Every row belongs to one group in each of 3 separate groupings. Each group adds its own fixed numbers to the row, and there is some noise. The rows also spread widely along 12 directions, which tell nothing about the answers.
(in the rows, 128 means zero)
Known rows, each followed by its group in each grouping:
[137 134 134  99 152  95 133 135 118 124  80 143 128 134 131 130 128 146
 112 133 102 109 112 101 156 100 106 118 128 162]
R j_866 j_835
[ 97  83 145 100 133 106 117 113 140 147  83 133 145 152 135 120 132 139
 170 125 126 137 132 116 159  38  83 127 145 144]
J j_96 j_562
[144 112 155 115 150 102 131 138  93  97  98 148 152 115 104 126 143 118
 108 116  81 112 164 102 202 105 103  74 140 188]
D j_743 j_747
[ 82 100  85 102 213 132 123 139 132 134 113  62 173 157 136 146 154 134
 152 109  84  40 137  77 202 108  97 127 115 172]
R j_213 j_145
[104 153 149 156 120 117 157 129 130 118  89 118 105 188 146 161 139 159
 130 165 150 158 172 122 101 127  87 114 125 101]
V j_96 j_747
[172 103 109  71 143  87 139 156 114 103 158  80 122 136 115 114 193 153
 183 103 104  67 103 108 163 115 189 161 144 151]
D j_213 j_835
[ 81 179 127 164  69 163 171  94 109 129 117 184  91 111 155 157 131 152
 108 157 146 202 185 133 147 124 110 111 183 134]
L j_866 j_52
[ 64 134 110 150 156 108 144  98 111 153  53 140 118 131 145 148 132 175
  82 187 111  99 157  99 122 137  94  77 125 116]
L j_743 j_562
[123 134  76  84  70 152 149 117 165 153 118 176 180 138 155  52  94 145
 138 130 159 121  58 137 127  53  76 185 177 173]
N j_96 j_145
[121 129 110 113 150 121 155 102 137 155 106 135 144 117 138 142 139 122
 119 160 129 117 139 101 140 118 106 118 147 157]
J j_866 j_52
[129 130 104 100 120 113 134 114 134 131 121 112 110 140 150 116 117 146
 172 130 150 138 123 130 119  97 121 155 137 124]
N j_213 j_52
[105 114  80  93 168 121 140 108 175 180 123 102 186 140 136 108 125 108
 150 143 146  97 107  84 110 101  72 157 129 154]
V j_96 j_835
[146 121  96 139 132 125 124 134  79  86 126 171 134  92 153 127 141 125
  62 137  78  56 142 145 176 137 141 102 173 176]
V j_213 j_52
[138 122 135  82 123 104 151 115 139 167  99 111 123 147 147  99 122 146
 144 146 138 136  92  88 102  76 103 174 178 133]
R j_743 j_562
[145 141 117 108  82 104 126 104  75 110  96 158  66  90 160 108 110 177
 130 126 112 144 102 162 135  99 159 135 167 125]
N j_743 j_52
[182 135  66  94 168 116 117  90  94  96 114 190  99  73 146 150 103 124
 100 158 111  97  81 151 139 107 131 123 151 152]
J j_866 j_562
[138 135 180 103  62  86 134 126 134 126  86 182 126 102 114  64  85 143
 135 122 128 159 146 146 142  73  98 107 137 172]
R j_213 j_52
[120 100  62  79 175 119 135  94 142 160 153 123 184  72 105 111 163 102
 168 106 111  74  91 100 179  95 130 137 123 193]
J j_96 j_835
[156 125  92  91 131 104 158 103 153 139 125 127 129 130 148 115 122 132
 141 163 157 108 106 121  88 108 123 158 150 131]
J j_213 j_52
[127 125  83 123 176 142 134 101 144 117 165 100 134 141 146 143 129  98
 162 143 166 129 176 108 114 124  74 125 142 126]
L j_743 j_747
[153 112 134 110 132  93 139  78 116 147  96 167 102  98 157 125 102 117
 108 170 137 135 151 127  93 105 109 105 162 123]
J j_743 j_52
[116 125 152 105 116 100 133 111 108 118  84 145 116 116 109 122 125 154
 146 126 111 152 119 128 172  70 114 114 148 165]
J j_743 j_562
[154 118 164 127 104 127 140 136 110 114 106 167 113 179 170 145 128 117
 116 142 145 172 181 118 140  77  86 121 196 129]
N j_866 j_52
[ 96 113 150  85  92 137 136 148 149 153  62 179 174 195 158 102 137 175
 127 136 142 163  97  94 149   4  56 168 182 154]
R j_866 j_747
[140 145  68  93 139 115 132 103 112 111 129 155 130  68 101 109 146 156
 156 101 104  93  71 149 170 104 149 132 100 176]
R j_96 j_747
[109 107 170 118 111 104 139 115 119 135  69 144 123 152 150 123 113 149
 128 145 126 146 162 116 141  72  89 110 166 135]
J j_743 j_145
[ 58 134  94 120 131 135 141 115 123 161  81 125 123 151 153 153 157 187
 135 152 124 119 125 104 150  99 115 130 147 121]
N j_866 j_562
[161 128 135 107  72 102 133 164 138  65 159 155 134 116  66  90 181 160
 202  89 147 116 130 177 177  75 150 126 129 179]
J j_866 j_562
[197 148 119 104  89  89 176 128 125 105 153 152 121  86  85  85 161 140
 136 134 138 104 114 139 120 138 161 128 157 168]
D j_743 j_562
[179  93 119 107 150  80 125 140 103 106 109 123 104 155 156 130 151 144
 122 148 118  69 142 123 112 121 151 118 141 115]
N j_213 j_52
[103  86 128 112 103 124 148 118 166 164 158  97 160 141 126  87 166 133
 191 119 145 108 181 102 137  99 114 129 161 145]
L j_96 j_145

New rows, each followed by its group in each grouping:
[159  86 167  94 101  86 140 133 107 122  93 144 112 149 147 108 148 161
 134 135 116 114 126 117 137  67 138 137 188 138]
J j_743 j_145
[149 113 123 129 183 101 138 115 132 132 113  80 116 168 160 154 116  89
 134 152 139 109 178 101 109 144  86 105 125 114]
N j_96 j_52
[ 94 134 107 121 113 126 172 105 121 159  96 152 150 115 127 120 178 169
 113 146 118 118 102  85 147 109 132 132 160 153]
L j_743 j_52
[ 24 121 113 159 126 134 153 101 169 185  79 120 174 148 162 111 115 140
 112 172 151 101 199 120 123 114  47  88 125 131]
J j_96 j_52
[107 146 130 130 114 126 179  97 108 134 112 159 123 115 133 159 146 131
 106 151 119 152 147 108 165 123 128 119 168 159]
J j_213 j_52
[135 147 125 124 135 117 159 121 126 135 121 102 126 138 143 123 134 120
 124 137 131 120 138 105 130 124 107 136 157 145]
R j_743 j_52
[109 113 128  85 108 116 151  84 143 185 134  98 127  90 126  96 115 118
 171 125 113 153 115 103 159  87 120 153 176 168]
J j_96 j_562
[169  86 153 112 138  94 137 105 125 128 123 212 155  84 101 133 169  89
 117 141 138 113 203 121 151  97 116  61 150 171]
J j_866 j_52
[ 77 109 135 128 128 118 129 129 107 135  82 141 130 134 126 144 171 187
 139 131  96 103 169 105 184 105 129  86 132 146]
L j_866 j_145
[151  87 165  92 180  84 136 107 119 172  87 120 158 115 107 136 138  87
 105 144  90 122 140  48 153 100  96 104 162 176]
V j_743 j_562
[ 78 184 101 131 162 152 160 110 125 126  90 128 131 154 127 196 153 147
 147 131 133 169 124  97 179 105  87 140 114 154]
R j_866 j_52
[193 156 117  63  78 106 181 103 142 158 146 103 100 130 121  90 113 132
 174 129 147 174  30 107 106 103 148 212 180 155]
N j_96 j_562
[ 69 108 168  94  68 118 145  87 150 206  66 183 143 123 144  81 110 155
 137 151 150 191 142  98 115  28  71 137 193 137]
R j_743 j_562
[153  65  81  99 187 116  86  86  94 114 120 183 116 118 171 163 163 108
 157 123 131  99 150 136 137  64 125 109 141 106]
N j_96 j_52
[ 76  92 107 118 176 114 108 100 169 180  75 111 159 146 164 121 113 127
 143 166 147 106 194  90 105  97  52  92 111 112]
L j_866 j_52
[160 149 130  76 126  54 115 117 132  98  73 125  87 126  81 120 112 189
 222 112 147 156  82 149 117  91 146 131  40 119]
N j_213 j_52
[196 150 117 118 145 119 150 127 133  80 174  85  98 164 154 137 113  80
 175 133 177 156 165 136  96 128  95 160 159 115]
D j_743 j_52
[185  82  80 103 202  92  98 135 125 103 112 107 138 165 189 113 102 103
 114 147 136  32 133 128  92 105  90 121 135 111]
N j_743 j_52
[104  76 181  91 103  96 118 124 149 157  67 162 169 161 110  93 141 151
 163 120 122 161 125  86 167  17  74 124 146 159]
L j_96 j_562
[122 133 115 102 107 112 122 128 119 131 114 106 118 106 131  99 121 156
 164 107 108 122 122 135 170 102 138 126 134 160]
N j_866 j_52
[ 59  86 176 143 152  93 130  79  81 170  52 170 107  93 151 157 127 127
  74 169  88 137 239  95 159 115  97  31 153 131]
J j_743 j_835
[136 133 120 114 120 119 160 120 119 130 126 144 126 130 123 129 162 135
 125 129 119 116 110 116 151 103 130 143 164 157]
R j_96 j_562
[111 151  97 105 121 130 151  89 131 142 131 135 132  84 109 110 131 143
 154 131 132 150 109 108 145 119 117 134 137 164]
L j_743 j_747
[118 134 101 123  94 127 149 140 140 117 120 188 158 124  99 105 165 162
 133 133 151 101 132 146 151  94 111 110 134 164]
N j_866 j_562
[119 127 128 131 112 125 159 141 128 109 130 155 130 159 140 149 177 144
 129 147 149 126 177 123 138 102 116 122 169 137]
J j_866 j_835
[114 115  98 109 151 123 150  95 138 160 110 146 145 128 140 140 140 117
 120 157 140 113 156  95 125 121 101 114 144 136]
N j_213 j_52
[111  61 172  57 103  79  98 150 116 165  30 145 153 136 140  74 127 192
 129 121  65 100  67  97 195   4 121 142 172 175]
J j_866 j_562
[111  95 114  97 160 116 148  74 131 198  93 125 138 115 163 130 118 118
 108 166 104 112 134  63 122 121  95 119 164 141]
L j_96 j_145
[ 90 105 120 113 124 102 142 121 123 141  84 141 139 133 127 119 164 178
 131 146 119  94 118 119 147  76 127 120 155 139]
J j_743 j_562
[166 137  74  70 108 121 147  97 148 143 184 124 107 104 141 110 140 123
 194 127 177 148  91 122  83 103 152 206 175 122]
V j_213 j_835
[135 162 135 115  81  93 149  86  98 142  57 213 113  49 109 105 104 161
  82 144  89 147  77 136 150 113 143 102 130 175]
V j_96 j_52
[131 150 103  99  48 136 199  90 113 177 163 141 113  51 151  76 121 143
  82 164 104 121 105 114 138 149 169 159 237 188]
J j_213 j_747
[ 92 123 133 118 120 113  97 131  71  78 113 139  71 110 126 163 169 186
 192  82  89 143 151 160 223  73 167 110 129 142]
J j_866 j_835
[119 135 112 145 149 112 158  99 127 125  91 162 134 126 139 147 133 129
  98 173 148 113 165 125 110 129  95  90 131 129]
J j_743 j_52
[121 134 152 137  52 152 199 153 146 134 158 176 188 151  96 107 200 121
 108 140 144 139 151  94 165  99 110 148 220 199]
V j_213 j_562
[170 112 134 103 155  90 138 132 105 127 131  58  85 151 163 130 151 133
 155 126 114 101 135 105 121 114 150 157 165 116]
R j_743 j_52
[188 148 118  96 101 119 153 123 142 126 147 136  98 136 169 106 111 117
 143 142 168 150 120 135  89  97 110 175 181 133]
R j_866 j_52
[ 95 144 131 147 103 144 152 112  79 101  81 174  80 174 197 175 124 164
  88 169 130 171 128 137 140  74  98 142 217 107]
J j_743 j_562
[ 66 130 124 173 143 133 146 146 106 102 116  67 116 191 153 174 191 167
 149 126 119 112 196 108 173 129 115 110 139 114]
L j_743 j_52
[ 82  82 135 114 182 101  97 124  97 123 102  53  95 148 151 158 152 151
 187 113  88 110 168 112 188  80 124 116 141 123]
J j_743 j_562
[179 101 138  91 103  95 136 160 124 122 150 127 144 114  98  95 190 140
 152 110 105  87 108 114 163  94 166 148 177 181]
V j_866 j_562
[111 163  78 159 118 143 165 106 151 120 139 142 152 113 144 105 100 109
  96 165 164  97 166 153 114 149  70 104 144 159]
J j_743 j_52
[ 59 110 119 151 185 123 115 121 136 120  98 126 169 129 122 149 136 115
 134 122 115  87 225 117 193 112  61  55  88 162]
R j_213 j_52
[106 144 107 113 105 131 157 117 119 125 137 100 126 114 117 115 146 156
 160 114 113 128  93 126 179  95 139 161 170 172]
J j_743 j_562
[142  96 174 114  94  97 154 109 122 156  94 196 144 110 113 111 152 123
 115 142 120 136 171 109 134  94 115  90 167 159]
V j_96 j_145
[179 119 129 108 174  80 119  97 128 105 113 149  86 119 125 164 105  98
 148 165 155 141 177 129  77 130 103  93 112 105]
V j_213 j_562
[144 137 128 101  84 105 169  95 142 147 106 166 127 109 127  93 126 144
 135 152 161 153 104 129 101  88 123 147 166 146]
J j_743 j_52
[109 136 113 100 118 111 160  62 129 179 102 165  96  79 133 152 156 155
 158 164 152 174 140 116 104 106 146 125 145 115]
J j_866 j_52
[171 119  84  63 132  93 148 101 155 128 124 161 153  98  74 104 166 147
 190 116 142 114  30 131 141  63 149 169 113 173]
J j_96 j_562
[ 81 136  87 118 147 114 131 109 125 150 109  65  87 116 155 139 122 171
 154 158 114  96 140 131 133 136 132 128 134 118]
J j_866 j_562
[131 123 129  95 112 111 157  87 148 172 113 152 145 101 115  97 124 126
 137 148 133 154 115  90 121 102 101 124 148 161]
L j_96 j_747
[140 158 123 122 108 123 179  91 120 157 118 143 125  90 121 107  98 113
  79 154  95 141  98  92 154 149 111 126 173 191]
L j_96 j_562
[111 151  98 120  65 139 155 134 146 106 149 133 135 124 128  76 124 171
 157 125 143 113 122 147 145 114 121 151 157 165]
L j_213 j_145
[166  86 104 110 177 103 124 124 109 112 126 123 140 140 147 138 174 115
 128 126 102  64 128 101 150 109 139 122 146 144]
L j_96 j_52
[119 151  15  81 141 141 168  69 134 164 135 221 182  36 103 107 166 135
 112 129 123  81  30 116 151 104 142 153 129 196]
R j_96 j_835
[127 125 101 123 153 123 148 107 125 114 137 134 128 142 146 151 139 109
 141 140 142 121 146 124 138 111  99 130 145 139]
J j_96 j_835
[166 109 163 153 133  78 159 130  81 112 119 119  83 133 134 152 176 131
 100 154 118  99 222 121 120 170 160  61 153 111]
N j_743 j_52
[111 103 109 111 150 118 138 132 110 148  97 143 142 132 155 136 188 160
 106 138 100  69 131  98 162  93 138 125 162 150]
R j_866 j_52
[108 130 129 124 119 133 155 124 104 132 121 118  83 163 157 176 174 166
 160 143 135 146 178 113 144 120 141 130 174 110]
N j_866 j_145
[101 137  82 124  79 153 130 104 124 125 147 146  90 105 185 108 108 152
 146 150 152 136 150 173 121  92 115 151 197 121]
J j_866 j_562
[106 111  82 115 132 110 115 106  74 144  58 203 113  81 166 131 153 195
  65 161  81  55 119 137 147 109 159  84 144 131]
N j_866 j_52
[154 120  93  80 140 117 101 137 127  83 124 145 123 149 152 130 126 149
 179 112 142 122  83 151 153  48 115 169 139 139]
J j_866 j_835
[136 131 139 110 146  91 155 116  65  83  64 205 100 134 107 203 190 182
 106 141  91 136 103 109 185  96 164 108 127 148]
J j_213 j_835
[202 161 165 100 117  94 162 123  88  95 107 148  61 131 112 182 144 147
 135 143 115 186 106 111 132 129 158 146 157 142]
V j_866 j_145
[154  97  96  80 164  95 132 135 151 165  98 130 176 130 121 108 159 139
 113 155 113  55  79  80 119  99 117 143 147 162]
V j_866 j_562
[ 94 140 106 124 127 134 172  98 158 176  78 172 170 119 145 120 100 133
  78 190 138 107 146  99 125 120  61  99 153 167]
J j_866 j_145
[128 105 112 104 159 115 151 117 144 149 113 118 155 151 145 128 131 127
 121 160 122  83 140  76 128 124  97 123 152 149]
L j_213 j_145
[137 108 121 100 141 110 139  98 132 148 110 167 139 120 139 127 155 122
 136 140 153 130 143 111 113  74 105 126 151 134]
R j_743 j_52
[148 118 136 120 129  87 139 136 122 101  77 192 144 134 119 111 147 161
 106 148 136  79 142 136 120  95  99  86 120 145]
R j_743 j_145
[ 86 110 162 110  95 105  65 120  92 108  51 180  89 117 152 131 118 189
 176 107 113 182 159 162 176  21 115 105 127 117]
V j_866 j_52
[142 154 153 106  69 101 199  92 161 214 102 159 136  80 132  68 101 121
  82 185 148 143 147  95  75 141 101 117 177 161]
R j_866 j_52
[180 167 102 107 112 105 129  99 140  86 102 231 112  91  99 115  95 142
 137 158 171 159 100 162  96  97  94 105 108 144]
L j_866 j_562
[129 133 129 128 138 104 153 123 134 127 102 121 133 145 124 126 124 125
 121 152 121 115 150 117 137 125  94 106 131 143]
D j_96 j_562
[143 128  98 105 139  96 109 122 101  82  80 181 118 108 121 122 132 169
 137 125 102  92  94 162 161  81 132 106 102 145]
D j_96 j_562
[ 64 133  93 125 130 139 139 125 132 146  68 155 162 144 141 126 144 187
 100 158 107  93 101 101 162  92  92 121 141 154]
L j_866 j_562
[107 101 156 100 128 108 136 119 157 162  59 148 160 191 146 109 113 142
 127 165 154 160 118  72 109  44  43 142 165 130]
L j_743 j_562
[112 130 146  76  53 129 134 111 109 150  97 190 128  85 110  92 142 189
 161  98  94 179  76 111 208  41 147 156 184 193]
L j_866 j_145
[171 127 129  96 116  98 152 101 111 120 121 179 109 116 123 128 149 134
 132 143 143 156 109 101 113 103 132 139 167 141]
L j_743 j_835
[145 152 109 101 112 117 165  60 100 165  87 197 101  71 139 131  86 130
  84 164 108 150  97 116 128 132 121 114 160 161]
N j_96 j_145
[125 158 100 107 107 131 154 127  71 111  98 149 116 105 121 140 169 180
  95 118  64 117  23 108 207  95 172 174 194 190]
V j_743 j_562
[100 147  87 129 137 126 162  59 134 161 108 213 117  72 135 144 117 128
  88 188 160 129 172 128  88 137  92  82 136 128]
R j_213 j_562
[ 66 159  92 146 147 152 139  92 149 148 115 137 137 112 145 145 112 118
 138 144 154 137 196 132 140 124  64  97 115 140]
R j_866 j_52
[124  62 100  99 171 106 101  94 110 133 123 198 134  93 131 162 191 125
 145 143 128  97 175 117 133  78 136  93 151 119]
V j_213 j_562
[119  98 135 105 120 104  99 109  98 128  97 158  98  89 147 112 122 165
 138 136 101 128 170 135 150  95 127  85 145 129]
L j_866 j_747
[ 55 119 140 143 102 142 146 106 108 154 108 122 117 138 154 135 146 150
 132 134 100 155 170 101 185  96 106 119 185 144]
L j_96 j_562
[110 113 113 125 130 119 132 150 101  94  83 164 130 153 139 149 177 191
 112 147 107  78 117 138 173  81 136 113 150 143]
J j_866 j_562
[ 93 131 175 137  81 119 121 132  99  97  83 169  99 149 125 146 149 169
 159 117 129 195 160 142 165  51 108 121 163 128]
V j_743 j_562
